There are 4 nested groupings, the coarsest first. Each group lies inside one group of the grouping before and may be the whole of it. The rows also spread widely along 13 directions, which tell nothing about the answers.
(in the rows, 128 means zero)
Some rows, each with its group in each grouping after it:
[129 136 142 145 120 125 132 131 114 161 130 128 155 145 163 129 105 136
  90  96  82 111 127 138 110] | K715 zeg K961 K881
[134 142 163  89 125 128 130 114 131 103 144 144 117  90 136 144 104 140
  99 140 149 142 125 127 137] | K828 Nuler K180 K585
[123 128 122  77 132 157  95 122 143 144 112 136 138 122  81 154 173 108
 103 146 154 139 147 116 161] | K828 Feb K837 K773
[112 102 136 149 140 149 141 149 109 146 129 123 100 119 135 147 129 162
 130 148 101 125 148 136 126] | K715 nuzo K699 K648
[103 142 150 156 128 125 154 148 151 129 141  97 133 153 120 117 143 168
 143 142  95 102 119 161 101] | K828 Feb K948 K860
[159 116 121 167 137 134 126 153 106 135 144 177  98  87 153 154  76 163
 129  79 115 144 169 131 129] | K828 Fab K63 K947
[146 146 116 122 142 112 147 149 145 144 159 107 142 125 155 122 145 144
 102 178 126 119 126 108 132] | K715 pizu K703 K736
[114 125 136 147 145 108 113 154 163 132 135 108 112 139 104  89 135 142
 115 121 114  99 139 155 145] | K715 pizu K354 K871
[110 133 113 156 134 118 121  98 130 140 103 145 157 114 129 100 134  90
  85 112 108 137 132 154 180] | K828 Nuler K56 K814
[ 99 123 160 111 107 121 100 108 143 133  88 137 156 123  87 165 169 130
 123 127 160 155 128 166 123] | K828 Nuler K180 K266
[122 141 146  98 147 118 164 128 131 122 139 132  92 112 101 148 101 141
 127 152 105 128 131 130 131] | K828 Fab K32 K9
[159  93 182 127 135 119 132 178 109 180 166 130  72 132 110 175 125 174
  89 123 124 162 219  78  93] | K715 zeg K80 K551
[155 135 168  97 108 110 104 147 135 146 133 137 151 120 149 172 130 167
 102 120 141 121 114 142  94] | K715 pizu K703 K471
[161 141 135  75 154 117 103 111 144 167 137 147 178 128  89 115 174 112
 131  76 171 132 114 143 166] | K715 pizu K790 K609
[136 112 118 124 137 123 113 129 129 135 125 136 126 110 129 124 113 138
 121 130 137 134 138 132 141] | K715 pizu K354 K131
[129 119 134 119 132 113 104 103 147 115 127 136 142 112 123  93 114 110
  97 119 142 136 125 144 154] | K828 Nuler K56 K334
[137 108 163 180 137  72 183 128 106 156 121 136 118 100 164 150 131 168
 122 174  77 165 128 168 126] | K828 Nuler K134 K427
[147 129  98 142 132 115 152 118 112 150 139 150 149 110 151 140 109 122
 114 132 136 164 155  99 126] | K828 Fab K335 K887
[116 151 152 117 121 130 116 124 134 138  92 143 139 114 137 148 143 119
  77 139  86 105 100 173 164] | K828 zalem K145 K735
[171  69 158 152 133 105 113 131 112 157 112 167 126  79 155 168 159 185
 148 144 137 184 123 180 150] | K828 Feb K560 K228
[194 128 107  67 176  97 150 137 138 182 135 131 134 139 115 133 119 134
 151 161  66 106  87 133 127] | K828 zalem K145 K380
[155 114 129 124 117 115 119 137 113 163 143 144 125 150 117 143  41 138
 108  55  94 130 183  90  52] | K828 Nuler K134 K201
[131 118 118 151 137 130 122 160 138 143 132 121 128 138 124 135 122 171
 157 111 116 110 137 150 101] | K715 pizu K790 K857
[162  84 138 101 147 138 110 152 132 167 155 125  94 132  97 148 144 139
  94 153 138 155 186  80 118] | K828 Fab K63 K107
[129 119 102 162 143 184  98 151 134 115 140 142 105 117 142 107  81 153
 130  69  85  83 136 154 142] | K828 Nuler K180 K585
[123  96  92 137 131 153  91 135 119 150  83 147 129 102 143 166 137 130
 101 169 106 128 128 145 164] | K715 pizu K703 K736
[134 115  82 139 163 105 128 107 130 145  94 144 126 123 139  87  68  96
 110 143  26  92  84 172 173] | K828 Fab K63 K947
[156 143 131 109 137 104 132 129 132 150 158 129 149 123 150 112 113 126
  85 124 129 123 132 107 133] | K715 pizu K703 K736
[114 105 136 186 130  69 141 121 122 177  74 149 144 126 115 142 145 138
 137 132  71 158 129 194 142] | K828 Feb K560 K228
[146  79  80 159 129 127 110 130 125 153 106 144 154 128 131 150 122 149
 176 124 137 158 140 141  96] | K828 Fab K335 K887
[145 134  78 128 132 145  89 158 142 130 118 145 127  98 170 142 108 129
  74 161 106  98 127 121 164] | K715 pizu K703 K736
[157 117 145  86 121 113 140  99  99 115 114 169 131  74 158 185  70 160
 145 143 135 163 101 146 105] | K828 Nuler K134 K427
[131 145 176 127 142  98 132 155 155 115 128 142  91  89 118 141 149 165
 113 154 110 121 120 181 171] | K828 Feb K837 K773
[115 165  93  85 152 167 135 111 133 131 132 137 141 137  83 124 111  98
 136  96 117 103 125 118 147] | K828 Fab K63 K947
[124 137 136 168 148  42 188 135 146 127 145 124 101  89 130 120 139 139
 107 217 136 188 168 119 154] | K828 Nuler K180 K266
[112  62 141 182 134 131  80 119 129 144 102 146 110 131  94  95 114 130
 126  63 112 140 162 179 145] | K828 Fab K63 K107
[155 167 155  46 150 115 140 152 138 131 144 143 110 104 120 172 112 157
 126 143 114  97  97 134 128] | K715 nuzo K699 K648
[147 160 135 122 151  82 150 150 149 143 168 122 123 136 115  98  91 141
 119  99 112 108 145 119 115] | K715 pizu K703 K736
[192 106 209  49 176  91 127 129 136 163 166 134  99 107 109 112 145 153
  99 135 118 123  97 152 171] | K715 pizu K790 K857
[113  93 133 224 107  32 113 146 159 166 114 103 173 167 152  72 138 137
 107 119 115 140 153 164  85] | K715 nuzo K699 K648
[156 113 147  65 154  80 103 107 163 109 138 124 120 103 136  80 105 117
  89 185 141 127  88 140 176] | K715 zeg K80 K551
[130 102  96 130 131 136 101 122 143 150 108 123 159 142 119 127 138 125
 134 136 117 128 122 141 119] | K828 Nuler K180 K585

New rows. What belongs after each?
[150 118  84  66 121 152  90 120 161 131 129 110 181 157 130 133 118 126
 140 145 141  98  84 117  82] | K828 Fab K32 K9
[ 85 146 140 137 120 117 160 111 126 114 118 109 146 136 137 129 105 143
 139 147 115 127 113 153 105] | K715 zeg K961 K881
[108 128 154 138 134 195 119 115 132  92 156 128 127 101 146  97 147 158
 129 101 153 115 111 164 177] | K828 Feb K560 K228
[140 138 163 123 119 103 117 122 129 113 122 170 122  74 147 148 109 146
  94 126 142 151 127 155 159] | K828 Feb K948 K860
[146  69 146 112 161 128 115 157 140 172 147  92  83 145 101 115 160 145
  90 189 103 125 158 107 143] | K715 pizu K354 K871
[101 160 167 147 112 153 141 130 133  80 156 136 115  92 157 126 110 166
 107 112 150 126 136 146 144] | K828 Feb K560 K228
[143  81 143 152 138 129 140 135  92 143 141 136  91 118 155 136  54 174
 137 117  87 139 153 127  98] | K715 zeg K80 K551
[120 136 119 162 110 110 102 139 151 130 118 127 174 140 153 117 125 144
 128  97 135 116 120 161 108] | K715 zeg K80 K551
[130 135 134 115 126 123 130 117 115 134 129 144 134 102 154 142 110 123
  82 146 134 147 138 113 150] | K715 zeg K80 K551
[138 136 104  92 135  85 155  87 120 170 100 134 174 144 127 131  93  87
 105 154  71 130  92 128 116] | K828 Fab K335 K887
[182 137 120 145 126  26 120 133 152 189 103 164 195  96 158 156 199 108
  71 173 141 186 127 145 163] | K828 Nuler K56 K334
[156  94 141 136 149 127 136 133 102 155 147 145 111 105 147 138 111 158
 129 123 125 158 154 124 137] | K715 zeg K961 K881
[126 126  81 114 121 134 157 141  95 140 113 141 120 111 129 214  71 163
 171 165 131 156 160  87  62] | K715 pizu K354 K871
[152 108 132  62 144 164  75 159 143 164 134 123 104 138  94 152 139 129
  74 139 113  96 147 101 143] | K715 pizu K703 K471
[143  63  92 159 139  57  94 125 156 159 110 107 147 157 129  66  87 120
 120 151 104 132 135 140 104] | K715 pizu K790 K857
[147 127 163 165 121  54 138 147 134 142 106 163 116  89 160 160 117 157
  93 148  93 149 125 178 137] | K828 Fab K335 K887
[148 100  95 156 135 182 132 101 111 151 158 109 187 137 205  80 142 136
 114 134 106 117  92 127 144] | K828 Feb K560 K228
[153 116 115 100 125 125 125 107  98 138 118 158 144  82 169 167  96 136
 109 154 144 157 119 116 136] | K715 pizu K354 K871
[104 124 131 151 138 147 134 129 154  83 158 103 104 125 144  69  93 144
 115 140 118  99 122 143 139] | K828 Fab K335 K887
[111 131 109 147 156 148 125 162 163 133 134 119 101 118  88 131 191 136
 121 168 133 131 165 131 177] | K828 Nuler K180 K585
[144 115 134  86 151 139 134 138 128 149 145 116 116 133 108 143 122 153
 137 147 123 121 131 116 113] | K715 pizu K790 K857
[124 136 124 124 137 113 140 133 142 129 142 113 138 126 128 121 128 146
 133 152 138 126 127 130 122] | K715 pizu K703 K736
[168  87 121 137 151 147 108 155 133 147 156 140  99 119 132 126 114 160
 127 108 112 123 150 127 132] | K828 Fab K32 K9
[133 106 123 117 106 167  90 139 131  90 116 144 112  85 181 167  86 173
 111 170 126 120 107 144 124] | K828 Feb K560 K228
[129  70 151 136 138 154 117 120 101 129 143 126  92 113 139 113  80 158
 117 118 122 136 153 128 124] | K715 pizu K790 K857
[ 99 103 106 202 115 108 137 103 119 134 137 109 167 141 155  69 102 124
 123 103 150 154 163 122 107] | K715 pizu K354 K871
[143 138 157  88 154  71 178 123 135 113 128 128  92 103 137 141  70 157
 138 204  63 114  69 167 120] | K828 Fab K63 K947
[137 136 110 149 157 115 127 191 193  95 174 104  80 123 109  99 125 178
 154 158 135 105 155 131 124] | K828 Nuler K180 K585
[129 184  98  86 132  76 111 107 168 129  83 159 178 118  96 126 120  84
 124 115 129 117  94 165 159] | K828 zalem K145 K735
[176 112 131 119 174 134 132 185 152 160 179 118  74 137 111 113 124 173
 126 134  76  97 152 117 137] | K828 Feb K560 K228
[166  76 194 128 144  53  94 133 171 157 180 107 109 158  92  39 128 118
  60  98 148 148 180 113 125] | K828 Fab K63 K947
[142 165 191  85 121  58 135 120 133 149 129 148 142 117 116 143 100 130
  83  95 121 129 119 147 120] | K715 pizu K703 K471
[ 95  76 138 125 129 182  82 112 141  87 153 115  78 133  90  71  70 120
  97  88 157 122 182 105 133] | K828 Fab K32 K9
[120 134 123 145 121 140 136 110 125 126 160 107 169 138 173  84 107 132
 104 113 139 115 121 118 115] | K715 pizu K790 K609
[146  94 151 115 117  82 112 113 114 191 101 140 147 165 103 144  84 113
  95  93  74 137 143 131  71] | K828 Fab K63 K947
[132 131 156 113 143 179 162 123 108 110 164 131 104  70 166 156 167 156
  92 193 154 156 135 111 179] | K828 Nuler K134 K427
[103 130 167 119 147  97 163 112 124 131 141 123 102 116  80 116 121 133
 126 132 150 160 166 126 141] | K715 pizu K790 K857
[123 159 141 135 111  87 137 113 143  80 130 151 143  80 161 129  83 144
 120 131 157 147 114 155 124] | K828 Nuler K56 K334
[111 217 182  99 142  93 220 136 122  87 148 148 113  60 154 182 129 186
 164 171 135 127  77 176 146] | K715 nuzo K699 K648
[125 171 146 112 142  77 173 136 155 154 156  95 157 153 116 110 159 131
 112 160 125 119 122 122 116] | K715 pizu K790 K609
[151 155 116 114 139 123 137 163 149 132 160 116 134 126 146 132 122 162
 128 139 126  99 122 119 111] | K715 pizu K354 K131
[172  80  96 118 138 195  72 156 127 166 146 129 131 147 143 135 114 152
 114  93  96  96 140 110 105] | K828 Nuler K180 K266
[128 154 183 135 115 120 140 137 143 100 173 130 123 109 151 120 119 162
  99 105 159 131 138 136 114] | K828 Fab K63 K107
[129  89  72  90 151 135 104  96 128 149  91 126 127 149 100 106  51  91
 124 145  52 103 108 128 123] | K828 Nuler K180 K585
[ 79 120 142  87 129 161 143  79 107  92  89 140 106  91  96 165 102 127
 141 168 133 151 116 151 146] | K828 Nuler K134 K427
[164  82 106 151 145 111 109 159 147 123 149 137  87 104 149 118  86 161
 122 154 118 135 152 123 127] | K828 Fab K32 K9
[124 117 153 117 116 140 128 118 137  81 152 123 117  99 162 124  99 158
 113 160 164 138 119 130 117] | K828 Fab K335 K887
[128 107 141 109 119 127 108  89 115 103 112 145 154 101 152 125  74 154
 159 104 147 129  80 177 114] | K715 pizu K703 K736
[181  74 129 102 167 126  94 167 152 166 162 112  95 131 120 110 150 153
  99 169 123 119 148 108 149] | K715 pizu K790 K609
[123  96 155 119 130 167 132 121 101 138 130 128  99 126 136 151  94 149
 104 137  81 120 130 132 110] | K828 Fab K63 K107
[117  98 152 122 134 151 117 116 139 108 138 113 114 134 124  96 101 147
 130 119 116 108 110 157 122] | K828 Fab K335 K887
[136 134 135 124 145 128 153 109 108 129 160 137 125  96 156 109 104 128
  93 134 143 146 144 105 161] | K715 pizu K790 K609
[128 105 119 129 136 170 147 103  96 115 133 135 119  98 174 128  78 151
 127 160  92 126 104 134 137] | K828 Feb K948 K860
[135 121 173 108 145 129 101 142 143 139 137 129 110 128 103 110 127 151
 113  83 112  94 118 170 148] | K715 pizu K354 K871
[104 131  88 131 158 167 159  96 111 153 104 127 148 133 122 117 138 100
 131 147  66 109  96 152 174] | K828 Fab K335 K887
[ 91 124  97 191 127 176  75 153 179  87 132 114 127 112 142  74 171 124
  81 135 149 102 149 154 194] | K828 Nuler K56 K334
[129 164 149 145 157  38 122 164 209 143 160 114 116 155  46  56 153 110
 100  88 135 121 183 138 150] | K828 Nuler K180 K585
[125  93  73 150 126 107  89  87 131 121  96 139 171 109 164  79  82 101
 116 133 139 138 108 149 154] | K715 pizu K354 K871
[170 118 108  83 149 139 142 123 105 140 154 148 103 105 141 144  51 131
 103 137  99 134 149  79 118] | K828 Nuler K134 K427
[ 79 172  92 102 111 169 167 108 123  86 123 104 143 133 145 151  62 125
 126 177  96  97 104 107  81] | K828 Nuler K56 K334
[129 128 129 119 118 116 130 121 114 144 119 134 144 126 155 148  89 130
  96 139 107 133 130 118 108] | K715 zeg K80 K551
[163 120 140  70 153 198 109 106 112 112 146 141 145  93 192 124 117 159
 134 127 113  87  37 173 174] | K715 zeg K961 K881
[152 151 158  97 133  56 134 126 135 135 111 153 124  95 147 140  78 138
  91 143  86 115  91 165 138] | K715 pizu K354 K131
[ 93  84  97 149 112 128  84 136 151  90  88 119 116 109 126 139 105 156
 152 180 161 138 134 155 113] | K715 pizu K354 K871
[101  97 161 136 103  92 108 127 137 108  92 124 117 116 141 153  98 158
 115 175 129 148 126 163  99] | K715 zeg K961 K881
[ 97 105 126 137  97 143 115 114  94 153  52 143 161 123 149 211 120 153
 136 153  88 131  96 180  93] | K715 pizu K790 K609
[128 138 137 118 144 120 105 110 154 144 148 112 174 142 145  46 155  95
  71 101 123  89  96 149 179] | K715 nuzo K699 K648
[ 76 111 134 126 143 164 117 126 136  85 118 119  70  98  97 119 110 140
 119 167 136 121 147 145 173] | K715 pizu K703 K736
[155 102 108 131 170 144 138 166 158 152 183  87 104 163 110  88 146 152
 137 158 102 102 147 103 118] | K828 Fab K63 K947
[120 129 101  78 151 185  86 133 169 121 142 112 129 162  64  94 126 112
 136  86 134  78 129 123 136] | K828 Fab K335 K887
[128  98 109 109 132 161 111  98 121 133 122 131 141 122 138 121 113 113
 106 140 121 129 115 124 142] | K828 Fab K32 K9
[172 133  91 105 133 130  72 171 153 172 106 147 161 136 152 166 139 137
 100 126  89  89 105 144 131] | K715 zeg K961 K881
[127 120 126 170 131 111 123 145 133 124 127 137 120  97 170 125 126 149
  99 158 122 139 138 146 161] | K715 zeg K80 K551
[142 132 151 133 139 142 147 143 111 172 126 139 128 117 149 170 170 143
  84 155  74 122 117 147 153] | K828 Fab K63 K947
[102 108 130 151  89 143  89 144 120 136  81 141 155 118 160 188 135 159
 119 131 131 127 125 163  95] | K715 nuzo K699 K648
[154 100  99 106 121  99 119  54  70 161  81 185 198  85 193 140  61  96
 114 110 114 164  80 147 139] | K715 nuzo K699 K648
[175 143 128 123 175  85 153 154 129 140 153 156  98  80 172 110  90 152
 111 139  72 101 100 156 181] | K715 nuzo K699 K648
[134  75 103 194 126  68  77 157 148 148  75 150 119 104 140 131 116 148
 117 146 108 144 146 180 144] | K715 pizu K354 K871
[100 171 188  98  98 133 130 125 136  83 142 148 112  89 111 174 113 150
  98 112 191 155 163 121 113] | K828 Nuler K180 K585
[129  98 140 137 147 141 166 124  98 144 137 132  99 120 109 157  99 172
 178 127 103 154 149 135  94] | K828 Nuler K180 K585
[133 115 137 141 155 124 105 156 140 131 136 136  94 133 123  84  63 153
 132  59  62  65 120 176 134] | K715 nuzo K699 K648
[162 115 146 114 136  95 103 183 150 160 116 163  84 105  86 202 145 162
 115 136 124 148 173 135 125] | K828 Fab K32 K9
[109 176  84 192 145 128 157 160 144 160 122 105 169 167 157  99 123 148
 147  97  18  41  79 192 124] | K715 pizu K703 K471
[140 186  81 129 146 111 114 164 143 152 102 179 132  97 123 164 111 115
  96  99  91  99 139 143 180] | K715 pizu K790 K609
[138 117 118 110 148 169 120 137 139 141 151 121 120 136 114 122 136 134
 118 123 113 106 131 121 140] | K828 Fab K32 K9
[199 104 169 126 137 119 117 117 101 151 155 176 135  75 205 132 108 155
  80 100 113 144 102 153 159] | K828 Fab K63 K107
[ 71 213 153 121  86 152 165 120 120  64 127 132 146  78 189 177 108 152
  87 163 154 113  99 140 129] | K715 pizu K354 K871
[126 107 110 169 115 127 106 139 127 114 115 157 115  87 152 149 100 145
 105 133 142 159 171 130 135] | K828 Nuler K134 K427
[140 108 106 115 150 100 106 135 161 166  96 112 144 170  99 108 108 129
 142 130  36  76  82 181 107] | K828 Nuler K180 K266
[ 81  67 135 149  99 174 110 133 108  99 108 102  88 121 159 164  88 167
 105 206 125 144 158 114  89] | K715 zeg K80 K551
[154 131 100 114 146 104 106 174 157 136 110 167  97  84  88 193 145 147
 133 162 148 158 171 126 149] | K828 Nuler K56 K334
[130 148 120  57 152 155 145  92 111 137 140 153 127 117  72 144  98 100
 135  97 147 146 146  95 139] | K828 Fab K63 K107
[114  85 168 175 141  86 138 140 146 137 137  96 122 151 104  91 138 184
 181 117 129 134 133 185  92] | K715 pizu K790 K857
[122 114 161 217 123  77 103 175 174 121 116 135 117 112 135 119 161 187
 140 112 120 129 137 218 133] | K828 Nuler K180 K585
[113 105 147 117 119 135  98 116 127 131  97 145 109 104 123 143 120 120
  67 156 107 139 139 141 167] | K828 Feb K560 K228
[153  60 135 152 154 103  70 150 164 103 145 125  78 104 142  58  83 162
 114 134 130 112 133 165 160] | K715 pizu K790 K609
[121 137 142 117 131 155 132 148 121 141 130 125 121 126 124 161 131 161
 128 123 110 106 126 141 119] | K715 pizu K354 K871
[107 124 158 137 127 141 181 107  96  89 151 115 116 112 177 128  47 189
 176 136 110 126  97 155  80] | K715 zeg K961 K881
[137 140  97 172 125 122 117 123 131 111 135 153 142 107 193  89  49 125
  91  90  84  99 113 150 138] | K828 Fab K63 K107
[168 107 119  97 174 136 126 166 142 153 193 114  76 137  96 101 108 140
 109 131 136 130 197  58 137] | K715 zeg K80 K551
[107 132 135 175 139  82 151 114 145 128 134 126 137 115 116  86 144 114
 108 135 138 161 157 144 159] | K828 Nuler K56 K334
[151 135 153  46 160 100 134 124 137 156 119 126 111 128 110 139 111 120
  90 180  65 100  85 139 155] | K715 zeg K80 K551
[160 149 176 113 148  19  97 168 176 153  90 190  85  87  66 156 127 140
 100 103  93 136 142 198 183] | K828 Feb K560 K228
[118 154 160 124 150 103 181 130 145  98 187 122  89 112  96 101 102 150
 142 119 159 146 165 113 127] | K828 Fab K32 K9
[162 122 117 120 149 135 106 132 137 149 135 150 139 118 134 110 117 133
 115  99 100 109 114 147 159] | K828 Feb K948 K860
[161  73 113 104 143 111  90 129 133 155 126 134 125 120 116 128 112 138
 128 144 148 151 145 117 124] | K715 pizu K703 K471
[174  84 170 119 155  90 108 134 152 165 152 111 115 148 135  70 113 140
  83 125  59  98 105 158 133] | K828 Nuler K180 K585
[123 125 155 118 122 146 132 121 119 153 134 123 144 147 112 141 128 135
 111  97 109 125 141 129  98] | K828 Nuler K56 K334
[123 108 146  98 128 123 127  98 113 140 111 137 127 136  96 141  70 131
 141  99  98 133 127 142  89] | K828 Nuler K180 K585
